The rows are grouped in 4 different ways at once. Each group adds its own fixed numbers to the row, and there is some noise. The rows also spread widely along 15 directions, which tell nothing about the answers.
In the rows, 128 means zero.
Some rows, each with its group in each grouping after it:
142; 98; 103; 143; 127; 107; 101; 146; 111; 146; 121; 141; 144; 123; 123; 141; 125; 104; 116; 117; 125; 124; 139; 120; 109; 136; 150; 112; 104; 137; 100; 120; 88; 103; 137; 140; 103; 98; 169 | (0) A F zurud
127; 133; 111; 142; 116; 154; 154; 110; 124; 136; 125; 109; 102; 133; 116; 94; 157; 123; 148; 124; 117; 141; 134; 136; 135; 122; 117; 138; 125; 132; 143; 114; 144; 160; 109; 138; 127; 148; 96 | (2) L Y zurud
142; 104; 118; 139; 122; 143; 154; 138; 158; 116; 126; 147; 122; 157; 123; 167; 132; 147; 119; 150; 116; 110; 159; 115; 134; 115; 120; 138; 115; 138; 131; 170; 122; 142; 135; 139; 93; 116; 151 | (0) A F redu
132; 122; 137; 121; 119; 104; 119; 146; 140; 127; 130; 136; 111; 148; 136; 149; 123; 140; 113; 138; 132; 121; 144; 134; 140; 126; 122; 129; 145; 140; 131; 143; 110; 112; 134; 126; 98; 137; 130 | (2) E Y Nere
118; 167; 125; 109; 117; 110; 109; 134; 131; 108; 138; 118; 112; 126; 107; 95; 151; 138; 146; 100; 139; 136; 124; 118; 104; 130; 131; 127; 136; 125; 150; 76; 113; 128; 101; 148; 117; 139; 111 | (1) L H Koso
135; 137; 121; 120; 134; 127; 144; 123; 135; 131; 126; 121; 129; 143; 135; 101; 147; 139; 128; 131; 114; 114; 131; 124; 119; 131; 138; 123; 135; 125; 129; 125; 127; 131; 136; 111; 119; 137; 108 | (1) G H Koso
139; 121; 117; 111; 129; 114; 124; 132; 135; 143; 135; 118; 134; 144; 130; 84; 120; 130; 123; 132; 159; 144; 161; 142; 149; 116; 129; 105; 141; 122; 130; 95; 113; 154; 116; 110; 121; 146; 106 | (2) E H Nere
145; 143; 135; 106; 133; 115; 122; 130; 141; 143; 139; 123; 129; 120; 120; 110; 121; 136; 111; 137; 145; 126; 151; 138; 116; 120; 139; 122; 129; 116; 142; 95; 121; 139; 127; 129; 127; 126; 135 | (2) V Y redu
145; 174; 151; 138; 127; 137; 129; 134; 128; 131; 153; 108; 127; 106; 120; 141; 125; 137; 117; 130; 107; 122; 117; 111; 90; 134; 144; 142; 127; 121; 146; 106; 116; 129; 147; 155; 127; 120; 129 | (2) V Y zurud
142; 119; 140; 129; 143; 116; 125; 108; 134; 126; 155; 142; 152; 114; 143; 140; 89; 124; 111; 119; 118; 120; 100; 134; 115; 146; 139; 129; 130; 102; 132; 144; 115; 135; 154; 113; 168; 126; 123 | (2) G Y redu
140; 120; 130; 137; 124; 141; 126; 139; 114; 127; 130; 131; 123; 119; 141; 139; 110; 131; 124; 116; 120; 123; 114; 117; 113; 123; 135; 135; 112; 140; 116; 135; 118; 139; 137; 126; 127; 116; 131 | (1) V Y Koso
154; 119; 133; 124; 141; 138; 137; 141; 126; 149; 120; 110; 111; 117; 138; 127; 121; 127; 105; 144; 135; 124; 147; 134; 109; 114; 151; 129; 107; 124; 122; 104; 129; 138; 128; 137; 108; 110; 163 | (0) E H Koso
133; 125; 135; 110; 132; 123; 130; 136; 145; 130; 145; 124; 119; 140; 133; 128; 106; 138; 115; 132; 143; 130; 144; 133; 138; 113; 113; 130; 142; 127; 136; 127; 128; 150; 139; 120; 130; 132; 109 | (2) E F Koso
108; 152; 134; 117; 146; 137; 149; 148; 146; 130; 132; 118; 133; 138; 126; 140; 122; 133; 129; 154; 112; 116; 120; 117; 119; 123; 107; 123; 134; 133; 101; 144; 147; 134; 163; 123; 150; 123; 113 | (1) V H Nere
118; 120; 108; 156; 122; 127; 130; 146; 140; 111; 130; 122; 129; 144; 111; 165; 115; 123; 147; 134; 102; 124; 125; 120; 137; 123; 104; 121; 123; 149; 93; 156; 111; 130; 151; 148; 128; 123; 127 | (2) A Y zurud
141; 148; 122; 97; 152; 103; 95; 112; 181; 68; 158; 164; 155; 132; 84; 157; 105; 174; 135; 106; 121; 91; 129; 128; 96; 140; 124; 132; 122; 118; 139; 165; 113; 144; 154; 151; 151; 105; 145 | (2) E Y redu
165; 114; 103; 141; 136; 125; 137; 114; 158; 111; 147; 114; 135; 135; 112; 119; 95; 141; 125; 119; 116; 126; 134; 140; 134; 105; 123; 117; 122; 115; 128; 127; 105; 173; 135; 134; 133; 127; 103 | (2) V F zurud
140; 131; 126; 112; 135; 127; 130; 112; 140; 107; 114; 145; 127; 118; 132; 97; 132; 164; 120; 142; 121; 106; 129; 161; 111; 146; 141; 134; 113; 129; 138; 152; 117; 168; 130; 121; 132; 138; 139 | (2) V Y redu
113; 112; 132; 108; 107; 102; 116; 170; 133; 132; 115; 128; 125; 155; 140; 103; 112; 139; 124; 155; 177; 140; 165; 146; 153; 108; 112; 103; 142; 142; 105; 103; 98; 148; 111; 113; 101; 138; 131 | (1) L Y Koso
139; 129; 143; 131; 115; 104; 118; 124; 138; 117; 132; 126; 143; 139; 134; 137; 122; 129; 134; 124; 141; 121; 135; 117; 135; 115; 160; 113; 141; 104; 135; 85; 108; 79; 91; 124; 100; 133; 154 | (0) V H redu
123; 160; 143; 105; 120; 71; 89; 141; 125; 93; 124; 130; 113; 134; 141; 104; 125; 167; 116; 116; 115; 102; 106; 150; 107; 144; 129; 123; 156; 152; 125; 142; 84; 114; 158; 117; 113; 158; 104 | (0) A Y Nere
83; 113; 124; 136; 120; 95; 131; 123; 143; 113; 109; 130; 76; 127; 117; 178; 140; 99; 146; 142; 109; 134; 104; 150; 147; 146; 93; 136; 144; 134; 127; 152; 152; 80; 104; 147; 133; 148; 140 | (2) V H redu
132; 116; 146; 137; 130; 169; 168; 123; 116; 149; 130; 115; 123; 128; 158; 122; 127; 123; 126; 134; 138; 128; 129; 114; 127; 109; 145; 138; 106; 112; 128; 95; 140; 139; 113; 122; 124; 120; 140 | (2) E F Nere
150; 114; 102; 184; 133; 160; 159; 105; 111; 132; 140; 116; 131; 116; 140; 125; 115; 110; 130; 122; 80; 145; 90; 131; 134; 153; 126; 138; 120; 129; 130; 179; 115; 177; 157; 126; 166; 146; 82 | (2) A H Nere
160; 145; 125; 131; 121; 116; 120; 140; 158; 121; 172; 122; 105; 143; 105; 165; 120; 138; 110; 106; 126; 134; 148; 97; 116; 115; 123; 140; 144; 123; 169; 114; 104; 130; 134; 159; 93; 123; 111 | (2) E H Koso
121; 124; 116; 129; 140; 123; 122; 107; 133; 134; 143; 127; 122; 119; 110; 148; 125; 97; 139; 118; 112; 139; 112; 129; 133; 136; 112; 134; 143; 117; 133; 144; 160; 115; 135; 137; 166; 125; 117 | (0) E F Koso
112; 121; 127; 139; 100; 132; 123; 137; 91; 136; 130; 121; 94; 140; 147; 142; 131; 113; 137; 93; 124; 139; 119; 100; 142; 107; 116; 140; 136; 155; 126; 119; 127; 103; 120; 122; 111; 138; 103 | (2) A F Koso
134; 82; 148; 168; 120; 148; 150; 130; 142; 97; 128; 151; 148; 153; 164; 188; 89; 147; 123; 137; 110; 100; 101; 112; 134; 121; 137; 141; 117; 123; 102; 179; 101; 122; 143; 117; 114; 117; 155 | (0) L Y zurud
118; 126; 125; 129; 138; 136; 159; 122; 142; 122; 124; 121; 122; 146; 145; 119; 132; 132; 133; 129; 113; 109; 111; 124; 121; 125; 126; 125; 121; 122; 113; 123; 128; 137; 139; 122; 129; 133; 111 | (1) E F redu
125; 148; 138; 124; 128; 92; 105; 125; 140; 99; 120; 122; 134; 118; 126; 123; 122; 137; 145; 143; 119; 119; 109; 150; 131; 146; 140; 114; 144; 124; 123; 132; 112; 103; 116; 134; 141; 142; 139 | (1) V Y Nere
109; 124; 152; 131; 112; 127; 129; 135; 115; 132; 120; 141; 100; 129; 156; 143; 146; 128; 118; 140; 123; 128; 113; 134; 129; 154; 127; 150; 139; 142; 142; 144; 124; 115; 120; 128; 113; 145; 132 | (1) E Y zurud
146; 129; 147; 118; 139; 170; 162; 127; 120; 164; 130; 136; 138; 125; 148; 122; 141; 136; 103; 153; 133; 108; 155; 112; 106; 124; 163; 140; 104; 117; 135; 114; 140; 137; 138; 115; 118; 108; 163 | (2) A Y Nere
131; 108; 100; 143; 135; 127; 125; 119; 125; 146; 133; 123; 141; 130; 117; 116; 125; 98; 136; 117; 126; 150; 127; 133; 136; 136; 124; 116; 129; 120; 116; 122; 125; 145; 127; 128; 143; 129; 113 | (0) E H zurud
116; 124; 115; 140; 105; 128; 119; 129; 110; 133; 134; 140; 117; 149; 130; 134; 142; 116; 137; 95; 119; 132; 117; 107; 132; 126; 113; 139; 142; 149; 127; 137; 123; 116; 134; 119; 116; 141; 93 | (0) L Y redu

New rows, each followed by its group in each grouping:
128; 129; 164; 148; 123; 127; 132; 138; 133; 109; 124; 132; 120; 120; 146; 175; 118; 138; 120; 156; 107; 107; 106; 130; 113; 144; 147; 142; 124; 125; 125; 149; 110; 100; 135; 147; 115; 123; 176 | (0) A Y zurud
142; 120; 136; 146; 126; 136; 132; 132; 128; 152; 144; 116; 130; 120; 130; 153; 114; 103; 126; 141; 138; 147; 138; 118; 138; 124; 139; 126; 132; 112; 135; 107; 129; 118; 116; 142; 129; 119; 147 | (2) E Y Koso
129; 124; 103; 129; 131; 115; 115; 126; 137; 122; 120; 126; 128; 129; 103; 132; 124; 124; 143; 139; 113; 124; 142; 148; 137; 129; 115; 118; 126; 149; 106; 156; 129; 136; 143; 139; 142; 125; 133 | (2) A Y zurud
129; 124; 122; 124; 134; 103; 108; 123; 128; 133; 131; 127; 127; 137; 130; 145; 108; 115; 134; 113; 123; 118; 128; 129; 133; 115; 128; 117; 136; 139; 103; 131; 133; 95; 144; 120; 135; 123; 128 | (2) E Y redu
111; 142; 169; 131; 106; 145; 142; 152; 95; 167; 136; 125; 108; 130; 168; 134; 138; 122; 104; 146; 132; 135; 129; 113; 127; 134; 132; 151; 147; 141; 141; 116; 124; 115; 141; 113; 113; 148; 117 | (2) A Y zurud
87; 99; 130; 135; 108; 113; 116; 153; 123; 139; 128; 130; 110; 139; 131; 173; 101; 92; 139; 154; 153; 169; 137; 141; 181; 131; 81; 126; 150; 149; 111; 154; 140; 124; 114; 131; 147; 146; 128 | (2) E H redu
124; 115; 110; 149; 127; 135; 136; 118; 127; 96; 114; 143; 98; 124; 127; 145; 145; 139; 130; 115; 81; 107; 94; 133; 103; 151; 120; 153; 104; 149; 124; 180; 119; 144; 143; 150; 124; 122; 130 | (1) L F zurud
129; 160; 142; 137; 102; 131; 111; 148; 119; 123; 124; 108; 118; 129; 130; 119; 146; 139; 149; 153; 132; 146; 151; 128; 147; 134; 139; 130; 142; 156; 139; 116; 120; 124; 95; 149; 101; 147; 131 | (1) E H zurud
123; 95; 108; 126; 148; 133; 128; 113; 159; 103; 136; 173; 156; 140; 111; 164; 113; 141; 126; 130; 107; 107; 126; 131; 127; 154; 108; 133; 118; 129; 116; 210; 127; 156; 164; 126; 156; 107; 137 | (2) E F zurud
139; 132; 131; 115; 131; 165; 153; 133; 135; 134; 119; 123; 99; 133; 127; 125; 154; 146; 123; 133; 133; 118; 154; 113; 106; 108; 142; 147; 104; 131; 137; 107; 151; 140; 112; 142; 95; 114; 152 | (0) E H Koso
128; 107; 112; 123; 133; 108; 124; 111; 151; 109; 132; 133; 114; 141; 115; 152; 109; 123; 138; 124; 119; 120; 132; 140; 145; 116; 111; 124; 130; 128; 121; 151; 141; 121; 126; 126; 137; 132; 124 | (2) G H redu
136; 119; 116; 137; 151; 109; 140; 134; 143; 157; 139; 117; 133; 130; 122; 153; 122; 95; 111; 139; 110; 122; 127; 120; 119; 133; 129; 112; 137; 111; 113; 122; 124; 104; 162; 134; 132; 109; 134 | (2) E F Koso
129; 128; 121; 153; 113; 142; 118; 168; 100; 125; 110; 130; 131; 122; 141; 141; 121; 133; 129; 144; 109; 127; 125; 120; 120; 145; 132; 127; 108; 172; 94; 164; 95; 146; 152; 141; 114; 115; 148 | (1) A Y Koso
101; 126; 104; 87; 149; 134; 140; 98; 134; 101; 94; 131; 114; 153; 131; 68; 147; 162; 153; 100; 117; 87; 122; 150; 118; 109; 120; 122; 111; 145; 86; 132; 158; 149; 138; 93; 140; 136; 102 | (2) E H zurud
148; 121; 136; 161; 122; 125; 153; 140; 130; 170; 136; 113; 119; 129; 142; 137; 132; 104; 99; 168; 114; 143; 139; 139; 133; 145; 137; 129; 142; 119; 140; 126; 104; 134; 142; 135; 111; 139; 126 | (2) L Y zurud
105; 121; 105; 136; 130; 118; 121; 123; 123; 112; 106; 124; 152; 140; 124; 120; 134; 121; 167; 133; 115; 121; 126; 129; 147; 136; 129; 100; 125; 136; 81; 140; 126; 107; 121; 120; 142; 130; 133 | (2) G H Nere
111; 109; 124; 112; 144; 137; 151; 110; 154; 131; 137; 138; 128; 136; 119; 122; 128; 123; 132; 126; 145; 125; 129; 136; 124; 123; 118; 128; 120; 97; 129; 107; 145; 149; 118; 130; 148; 122; 134 | (2) E Y zurud
122; 119; 140; 105; 128; 156; 135; 141; 124; 142; 135; 141; 153; 144; 147; 121; 115; 140; 126; 139; 152; 129; 152; 111; 143; 114; 124; 129; 131; 137; 119; 136; 142; 153; 134; 101; 138; 118; 124 | (1) E F Koso
91; 128; 154; 149; 113; 152; 172; 125; 133; 136; 139; 128; 127; 135; 142; 133; 150; 111; 141; 144; 139; 143; 104; 112; 128; 145; 127; 140; 135; 88; 147; 85; 124; 123; 97; 137; 129; 143; 131 | (2) L Y zurud
122; 133; 108; 115; 135; 124; 112; 160; 149; 126; 137; 109; 129; 129; 91; 139; 92; 117; 147; 140; 154; 147; 156; 135; 136; 98; 96; 109; 114; 148; 91; 110; 135; 160; 134; 157; 149; 107; 135 | (1) E Y redu
111; 136; 159; 138; 111; 143; 154; 138; 121; 143; 138; 124; 103; 138; 153; 140; 134; 128; 112; 138; 126; 129; 114; 120; 123; 130; 121; 150; 139; 126; 142; 116; 127; 128; 135; 125; 115; 144; 113 | (2) L Y zurud
159; 119; 103; 112; 127; 87; 103; 116; 152; 121; 156; 137; 119; 149; 104; 108; 120; 135; 109; 88; 137; 129; 144; 135; 118; 113; 123; 121; 146; 115; 157; 108; 96; 144; 130; 125; 107; 138; 93 | (0) L H zurud
140; 153; 150; 119; 119; 132; 113; 115; 123; 108; 143; 125; 147; 123; 138; 108; 108; 154; 144; 117; 139; 122; 128; 127; 132; 119; 151; 132; 131; 126; 143; 110; 122; 135; 116; 123; 145; 142; 126 | (2) A Y redu
106; 128; 139; 140; 104; 126; 124; 137; 110; 132; 128; 124; 113; 127; 140; 133; 125; 115; 142; 137; 133; 150; 121; 132; 151; 135; 112; 133; 149; 141; 128; 133; 127; 123; 117; 125; 137; 149; 114 | (2) L Y Koso
113; 147; 135; 144; 117; 143; 126; 129; 129; 125; 156; 122; 141; 134; 115; 157; 117; 118; 149; 126; 120; 141; 120; 105; 140; 127; 108; 136; 148; 133; 127; 140; 139; 126; 141; 137; 156; 129; 105 | (2) L Y zurud
143; 124; 105; 136; 115; 123; 112; 97; 123; 130; 127; 121; 114; 136; 111; 119; 149; 119; 151; 119; 105; 136; 142; 138; 154; 124; 126; 134; 150; 142; 140; 152; 153; 111; 113; 123; 130; 149; 99 | (0) G Y zurud
139; 138; 142; 108; 133; 119; 116; 136; 131; 142; 141; 117; 132; 119; 124; 137; 106; 122; 124; 136; 146; 123; 152; 127; 119; 105; 141; 121; 118; 122; 120; 89; 135; 113; 127; 133; 130; 109; 157 | (2) G Y redu
115; 126; 121; 114; 129; 101; 106; 132; 118; 132; 136; 138; 132; 136; 131; 123; 112; 120; 125; 100; 131; 123; 111; 123; 123; 124; 117; 116; 139; 135; 106; 124; 118; 112; 150; 107; 141; 131; 103 | (2) V Y Nere
148; 133; 128; 143; 139; 104; 122; 150; 155; 116; 138; 86; 159; 134; 126; 116; 72; 131; 135; 160; 135; 136; 128; 153; 147; 110; 127; 90; 146; 112; 90; 107; 92; 154; 145; 135; 145; 133; 122 | (0) E Y Koso
134; 135; 171; 138; 126; 121; 135; 144; 122; 148; 136; 119; 145; 129; 173; 134; 113; 130; 104; 172; 130; 129; 118; 137; 140; 147; 148; 126; 160; 118; 130; 137; 109; 114; 144; 108; 126; 149; 131 | (0) E Y Nere
107; 126; 139; 108; 125; 113; 121; 150; 131; 129; 120; 136; 136; 147; 133; 134; 123; 136; 127; 146; 148; 116; 152; 126; 135; 119; 128; 116; 131; 136; 105; 117; 118; 110; 127; 116; 116; 125; 152 | (2) A H zurud
121; 129; 109; 126; 134; 133; 118; 124; 133; 116; 121; 135; 134; 132; 103; 154; 137; 128; 155; 124; 106; 110; 138; 111; 119; 125; 125; 125; 116; 145; 100; 152; 147; 102; 139; 140; 133; 104; 151 | (2) G Y Koso
144; 124; 129; 98; 160; 129; 135; 123; 149; 152; 134; 138; 155; 129; 122; 115; 117; 129; 111; 154; 139; 111; 154; 139; 117; 121; 141; 119; 122; 110; 116; 129; 146; 138; 150; 110; 152; 104; 151 | (1) L Y Nere
100; 139; 128; 121; 136; 132; 134; 160; 125; 133; 128; 115; 132; 121; 125; 120; 121; 121; 132; 141; 142; 138; 128; 124; 116; 132; 113; 114; 116; 132; 97; 101; 120; 151; 142; 143; 142; 114; 136 | (2) E F Koso
118; 140; 137; 131; 120; 139; 124; 137; 117; 134; 134; 127; 130; 127; 132; 129; 128; 128; 132; 132; 130; 135; 128; 123; 126; 139; 124; 134; 131; 140; 124; 126; 122; 138; 136; 132; 135; 132; 121 | (2) E Y zurud
120; 157; 143; 107; 122; 130; 104; 119; 116; 130; 135; 142; 166; 126; 126; 101; 146; 133; 152; 129; 145; 128; 139; 116; 128; 143; 154; 124; 141; 125; 139; 114; 135; 109; 109; 117; 146; 129; 136 | (1) L Y Nere
130; 151; 154; 115; 125; 119; 113; 121; 130; 125; 134; 119; 142; 124; 128; 120; 128; 136; 138; 139; 139; 121; 147; 130; 131; 120; 154; 125; 138; 118; 139; 93; 130; 102; 106; 130; 127; 126; 152 | (2) L F zurud
154; 127; 134; 138; 142; 151; 128; 116; 120; 129; 143; 119; 154; 103; 131; 127; 96; 124; 130; 137; 124; 134; 125; 130; 126; 120; 149; 129; 112; 118; 125; 134; 135; 152; 136; 132; 167; 111; 145 | (0) A F Nere
159; 112; 114; 139; 147; 142; 164; 105; 162; 112; 134; 124; 122; 140; 126; 143; 118; 140; 123; 131; 91; 100; 125; 127; 118; 112; 131; 135; 111; 116; 129; 158; 135; 149; 147; 132; 130; 117; 123 | (1) G F redu
125; 135; 134; 134; 116; 135; 145; 138; 134; 122; 126; 125; 100; 135; 135; 127; 152; 146; 118; 137; 111; 121; 123; 129; 107; 138; 124; 146; 128; 133; 139; 129; 113; 140; 132; 141; 102; 140; 122 | (0) G Y zurud
150; 147; 110; 132; 124; 77; 94; 123; 150; 108; 127; 109; 82; 119; 100; 135; 128; 134; 128; 133; 87; 127; 125; 172; 134; 135; 110; 129; 156; 153; 145; 167; 122; 123; 138; 153; 124; 153; 102 | (1) V Y zurud
121; 159; 112; 102; 137; 131; 87; 136; 115; 121; 138; 124; 117; 96; 83; 130; 123; 124; 150; 100; 132; 135; 133; 125; 95; 130; 115; 135; 103; 152; 118; 116; 150; 143; 136; 165; 162; 98; 143 | (2) E Y Koso
166; 123; 124; 150; 114; 134; 120; 134; 110; 149; 133; 113; 146; 137; 149; 123; 121; 122; 130; 135; 120; 137; 152; 112; 152; 120; 158; 118; 141; 139; 129; 129; 111; 114; 121; 110; 107; 133; 120 | (1) G H Koso
145; 132; 132; 160; 114; 140; 123; 119; 137; 113; 137; 116; 97; 120; 106; 210; 131; 113; 152; 144; 93; 136; 142; 111; 154; 120; 128; 153; 133; 144; 152; 171; 164; 83; 106; 168; 122; 120; 162 | (2) A H Koso
120; 132; 108; 109; 134; 161; 114; 137; 110; 138; 144; 140; 138; 122; 102; 126; 128; 119; 141; 93; 143; 139; 138; 90; 102; 117; 117; 136; 102; 143; 115; 115; 150; 153; 136; 137; 149; 97; 127 | (0) E H Koso
125; 160; 127; 107; 116; 147; 127; 152; 121; 142; 131; 133; 101; 141; 121; 132; 166; 144; 122; 118; 128; 122; 157; 96; 106; 122; 128; 148; 120; 164; 146; 116; 139; 127; 129; 141; 89; 122; 121 | (1) E H redu
115; 134; 99; 122; 144; 134; 129; 139; 157; 108; 134; 113; 167; 145; 95; 127; 106; 128; 162; 136; 124; 125; 141; 119; 134; 106; 105; 100; 115; 133; 75; 127; 134; 152; 143; 134; 160; 109; 122 | (1) G H zurud
126; 115; 128; 133; 112; 158; 148; 137; 108; 151; 143; 144; 111; 142; 145; 144; 140; 125; 107; 109; 126; 135; 134; 88; 118; 125; 121; 152; 125; 141; 143; 139; 127; 139; 143; 117; 109; 128; 109 | (2) A H Koso
119; 121; 114; 147; 105; 152; 144; 120; 104; 146; 118; 115; 119; 136; 135; 97; 155; 115; 155; 125; 132; 147; 138; 123; 147; 119; 135; 126; 123; 135; 125; 97; 128; 137; 95; 126; 118; 147; 115 | (2) A Y zurud
